There are 5 ways to turn a row about zero (a turn may also mirror it). The second row of each pair is the first, turned, with some noise. The first 45 pairs use one turn. New pairs use 2 turns, one after the other, and a turn may come again.
Some pairs, each with its turns in order after it:
[ -6  34 -36 -20 -25   2  30 -47]
[  5 -23  19 -46 -14 -41 -41 -10]	(3)

[ -8 -35  47  18  19 -47  16  11]
[ 40   2  -5 -52  15 -23 -18 -37]	(2)

[ 28 -44 -12 -12 -27 -25  33  22]
[  7  -2 -47  10  27 -34 -45  -4]	(2)

[-19 -41  27 -27 -10  16  28  25]
[-16  15 -24  13 -32  39 -36 -18]	(4)

[-7 47 -2 20 44 26 13 22]
[-26 -39  -2  25   9 -37  40  -5]	(1)

[-37 -38  -6  -3 -14 -40 -43  23]
[-14  18 -58 -17  15   2  45 -20]	(3)

[-26 -40 -33 -18 -21 -30  43   5]
[  0  -5 -58 -14  31 -19 -16 -35]	(0)

[ 29  20  44 -33  11  -1 -28  -3]
[ -4   3  22  28 -57  -3  -8  13]	(0)

[ -2 -26  32  23 -13  24 -44 -45]
[  0  12 -14 -54   1   3 -20 -59]	(1)

[-31 -27 -43 -12 -42 -28  10 -13]
[  3  11 -53 -43   7 -23   8 -33]	(0)

[  5 -22 -48  21  -1  -4  48  39]
[  2 -32 -72   4   5  19 -23   2]	(2)

[ -6  -6 -31  33  12   9  43  30]
[ 21 -32  12 -19 -57  -4  -4  -8]	(4)

[-22  21 -10 -16  29   9   8  13]
[-24  -5  24  22 -19 -17   0 -11]	(4)

[-27  37 -10  47   7 -20 -27   5]
[ -4 -30  10 -10 -20  29  50 -20]	(1)

[  2 -23  46 -30  44 -40  -8   2]
[-15  44  40  29   7  40 -20  26]	(4)

[ -4  14  28  40  -9 -21  21  46]
[-34 -39  -9  32 -15  40  -1  -3]	(1)

[ 43  11 -24  25  29  13  15 -27]
[-43   1 -35 -12   8   3  43   1]	(2)

[-30  38 -35 -24  -1 -15 -30 -42]
[-52   4  49  -6 -24  21 -18  26]	(2)

[  2  15  29  -1 -12   1 -24 -20]
[ -6 -10  14 -27   5  12  17  27]	(3)

[ 30 -11   6  -2  -9 -41 -12  -8]
[-16  14  -4  -8   0 -36 -17 -28]	(2)

[ 37  20  23 -47 -39 -24   2  41]
[ 20  12 -26  38  22 -22 -67  19]	(4)

[-36 -17  -4 -28 -17   1 -28 -14]
[ 12  16  31   1 -17  -4 -28  33]	(2)

[-45 -16 -23  12 -28 -29  14  31]
[ 21  30 -43 -22 -18   1   8 -38]	(3)

[-39 -47 -25  47  46  44  13 -45]
[-37  -4  21 -60 -42  38  63 -22]	(4)

[-40 -39 -21  21   4 -25  14  19]
[-22 -27 -45 -16  41  -3  15  -8]	(0)

[ -5 -46   5   5 -36 -29  33  17]
[ 29 -26 -27  -7  20 -35 -45   1]	(2)

[-18  -9  40   9   2 -13 -41 -19]
[ -9 -21 -14 -18  14  31  45  21]	(3)

[-29 -38  29   2 -36   3  42   7]
[ 41 -43 -47  -8  12  10 -19  -3]	(0)

[ 27 -47   0 -44  -3 -42  39  28]
[-12  47  12  47  -5  14 -44  49]	(1)

[ 30  12  28  18 -17  19 -28 -25]
[ 36   2  33   5 -30  -8  21  25]	(0)

[ 40  16  37  22 -41 -27  40  -6]
[ 71  40 -30  -2  -2 -11 -10  11]	(4)

[ 43  34 -13  41  -2 -41   9  17]
[  9 -38  50  44 -21  26   6 -11]	(1)

[ 47  34  18  22   0   8  35 -40]
[ 42  -8  62  14   5 -20 -11 -22]	(0)

[-44  14 -39  42   9  35 -13 -18]
[-15 -41   8 -20  -9  -9  58 -38]	(4)

[ -3  -9  43  31 -20   2 -44  39]
[-55 -25   5 -32   3  39 -17 -20]	(1)

[ 22 -45  18 -44 -29 -37  11  28]
[ 22  44 -30   1  63 -19   2   9]	(3)

[ 43  10  33  19 -40  40  38 -36]
[ 56 -12  71  -6  -4 -19  -1  35]	(3)

[-43  37  34  24   6 -19  26 -38]
[ -2 -46  52 -48  16  13  12  -7]	(2)

[  6 -42  46   2  -9  -2 -20   4]
[-32  23  -8 -16   9  23 -37 -22]	(1)

[ 17 -19  48  -9  31  43  30  28]
[ 17 -21  -3  66   7  33 -34  19]	(0)

[-21  48  -6  -5 -46 -19 -21  33]
[-17   3   6 -63 -22 -14 -28  32]	(0)

[ -6 -10 -40  17  33  29 -22 -19]
[-28 -41   2  26 -27 -18  11 -20]	(3)

[  5 -14 -15   0  22  25 -10 -41]
[-10 -51   8  13  -4 -20   4   1]	(3)

[ 22  33  45  -1  26  26   6 -47]
[ -8  69  21 -20  18 -29  15 -17]	(4)

[ 17 -40 -45  -3 -48 -39  38 -26]
[ 58  30   1  16 -51  21 -42  30]	(1)

New pairs. What belongs after each?
[ 35 -22  30  25 -33 -10 -12  20]
[ -8   7  47 -12  16 -44  -7  -8]	(4) (1)

[ 31 -34 -33  27 -33 -15 -12 -33]
[-23  14  20  20  -1 -40 -17  59]	(4) (1)

[ 25 -18 -34 -10   2  46  47   2]
[-19  22  68  19   2   0  28   5]	(0) (0)

[-18 -38   2  26 -40  29  16  46]
[-11  30 -63 -34  -2   8  14  28]	(1) (0)

[ 39 -24 -41 -42  33 -11 -44  45]
[-43  -5  39 -55 -61  -8  -5 -22]	(2) (3)

[ 41   5  -3 -22  27 -34 -45  37]
[-52 -33  53  -1 -17  -3  17  17]	(2) (2)

[ -3  -5   3  10 -14 -25 -45  15]
[-30  23 -20   9  -2  -3 -11 -31]	(1) (4)

[-11 -16   9 -28   9 -11  22  40]
[  1 -36  21 -15  15 -37   9  -1]	(3) (4)

[-25 -22 -39 -43  -3  -9  42  29]
[ 24 -55 -43  -4  10  33   4 -21]	(4) (4)

[-29  13  29  14  48 -20  29 -30]
[-60  44  -7  14 -16  -3 -28   4]	(2) (4)

[ 20 -27 -40  -9  35 -15 -40   4]
[ 16  24   2 -47   6  36 -21  35]	(1) (3)

[ 27 -28  43  13 -16  30  15 -15]
[ 33 -10  26 -16  40 -28  16  19]	(4) (1)

[ -9 -45  -8  -5 -17 -35  12  13]
[-24  36   0   8 -35 -13 -19 -10]	(2) (2)

[-28  -7  11 -10  34  36   1  11]
[ -7 -33  10  14  18 -36 -23   1]	(2) (1)

[-30  14  40 -38 -18 -37  23 -43]
[  7  10  44  -8 -55  26 -23 -38]	(4) (3)

[-22  40  37  22 -28 -43 -10   4]
[ -2  51 -21  -4  28  52  14  10]	(2) (4)

[ -5  39  26  -2  -1  39 -37  40]
[ 12 -27 -69  27  21   4 -10   7]	(1) (3)

[-47   8   7  -2  32 -28  12  -7]
[-18  -3  -7   6  12 -22  -1  55]	(2) (3)

[ -3 -33 -46  26  -7  25  -9  15]
[ 15  -1 -37  13  18 -46   9  13]	(4) (3)

[ 45  15  -1  -1  47 -21 -12   0]
[  2 -41 -19  15 -30  36  20  20]	(3) (3)

[ 42  26 -31 -37  -1  -9  13 -10]
[-38 -24   8  -4 -47   3  29   0]	(3) (0)

[-41 -47 -18  -7  15 -28 -41 -30]
[ 58 -23 -27  -3  17  46  19  26]	(4) (2)

[ 19  45  48  -8  48 -17  41 -19]
[ 14 -50  14  24  46  52  15 -30]	(4) (1)

[-13 -30  28   8  12  10  15  34]
[  3 -46  21   8 -24 -24  -6  -4]	(3) (1)

[ 35  45   1  16  31 -26  40  24]
[ 52 -17  15  24 -12  41  37 -17]	(1) (3)

[ 38 -38 -37  -6  28 -44  -6   7]
[ -5 -75   2   5  -2  29  -3 -26]	(3) (3)

[-15  45  14 -29  31  16 -25  17]
[ 47  -9  38  -2  -7  37 -11  11]	(2) (0)

[ 32 -35  28   7  48 -11  42 -42]
[ 41 -35  24  20  34 -20  56 -20]	(0) (0)

[  1 -37  30 -31 -25 -46 -27  30]
[-13  17 -46 -48  29 -40   2   5]	(0) (0)

[ 12  25   7  45  -4 -43  18  28]
[ 47 -15  11  20 -31  -8  40  14]	(1) (3)

[  7   1  15 -24 -18 -28  -6  -3]
[ 21   4   9 -16 -10  30 -10  16]	(0) (1)

[-38 -16 -29  24  39  -9  29  18]
[ -4 -53 -36  33 -20   8 -15  -4]	(0) (3)

[ 26 -40  -2 -35   3 -16 -37 -11]
[-16  -7  36  -7 -50  19 -22  14]	(1) (0)

[  5 -40 -36  -3  20 -48 -32   8]
[ 24 -20  21 -33 -27  18 -53  24]	(1) (0)

[-16  34  -7  -6 -10 -47 -43 -36]
[ 37  10  28  47  -2  20 -43 -17]	(1) (0)

[-35  -2 -10 -16 -32  22 -11  19]
[ 11  14 -18 -13  23   5  42 -24]	(4) (0)

[-37  -4 -39 -22  26  24  18   0]
[-17 -24 -26   5  11  15 -45 -31]	(1) (2)

[ 17  44  -3 -14 -23  30 -37 -15]
[ 47   7   7 -15 -28  46  10  -1]	(2) (3)

[ 26  -5  11   3 -17 -38 -44 -15]
[ 12 -25 -24  18   2  18 -48  17]	(3) (3)

[-24  -1 -39  43 -16  25 -40 -41]
[ 37  28 -30   8 -37 -32 -29 -37]	(1) (0)

[ 48  17 -11  42   1 -22 -46  20]
[-22   2  -6  50  58  18  -2  21]	(4) (3)

[-42  12  40  -7  37  40  16   3]
[ 31  -9 -41  52 -38 -11  -4  10]	(3) (2)

[ 41  34 -29 -36   0  13  -8   6]
[  1  15   6 -27 -31   1 -45 -33]	(4) (2)

[22 34 35 36 39 47  9 33]
[-35 -70 -25 -29  -3  11 -26 -25]	(3) (1)

[ 37  42 -41  13 -33  -7 -14 -40]
[-10  57 -12  52  15  33   5   6]	(3) (4)

[ 42 -44  47 -26 -28  17 -25 -44]
[-40  62  54  -1 -31   9  22  -3]	(1) (2)

[-41 -17   3  38  -6  13 -15 -44]
[ 33  -9   7  33  13 -33 -42  21]	(0) (3)

[ -7  33  18  -9 -34  -2 -18 -21]
[-14   2 -23  10 -29  11 -42   3]	(3) (0)

[  8  37 -25  40 -41  -6  -8 -24]
[-12  23 -49 -10 -36  38 -14  11]	(2) (1)

[ 30  -9  30   9 -22  -7  -3   9]
[-23  30  -2  17 -12   8  22 -10]	(4) (2)

[-46  28 -31 -44  22 -29 -26   4]
[ 41 -12  21  -3 -33  55  27 -24]	(4) (4)

[-33  28  20 -21 -16  16   1  24]
[-32 -21 -21   1  29   5 -24 -21]	(0) (4)

[-17   6  29 -21 -17  14  44  -4]
[ -7  -3  31 -43 -23 -19   3 -23]	(4) (3)

[ -1 -11 -47  42  42  42 -22  26]
[ 10 -77   8 -19 -13 -41   6  24]	(3) (2)

[ -8 -20 -32 -45 -10   4 -41  32]
[ -2 -58  31 -31  -4  20  11 -14]	(2) (1)

[-22  11  14  18 -16  38   5  -2]
[ 20  41  13  -6   4 -19   6   8]	(3) (3)

[  4  48  28  47   8 -11 -23  33]
[ 49  17 -39  -1  -5  -2 -44 -31]	(2) (1)

[ 27  18 -43   2  40   3  -8  29]
[ 46  20 -13 -16  20  43   8   3]	(1) (3)

[-13  -6  42  20  -1  16   3 -21]
[ 21   7 -16  30  18  -3 -23  24]	(3) (0)

[-10 -41 -14  30  44  13 -33 -21]
[-20 -14  -1  60  28  12 -40  -4]	(2) (2)

[-23 -37  40  -3 -28 -32 -28 -21]
[ -7  21  40   7  39  53 -14  -7]	(2) (1)

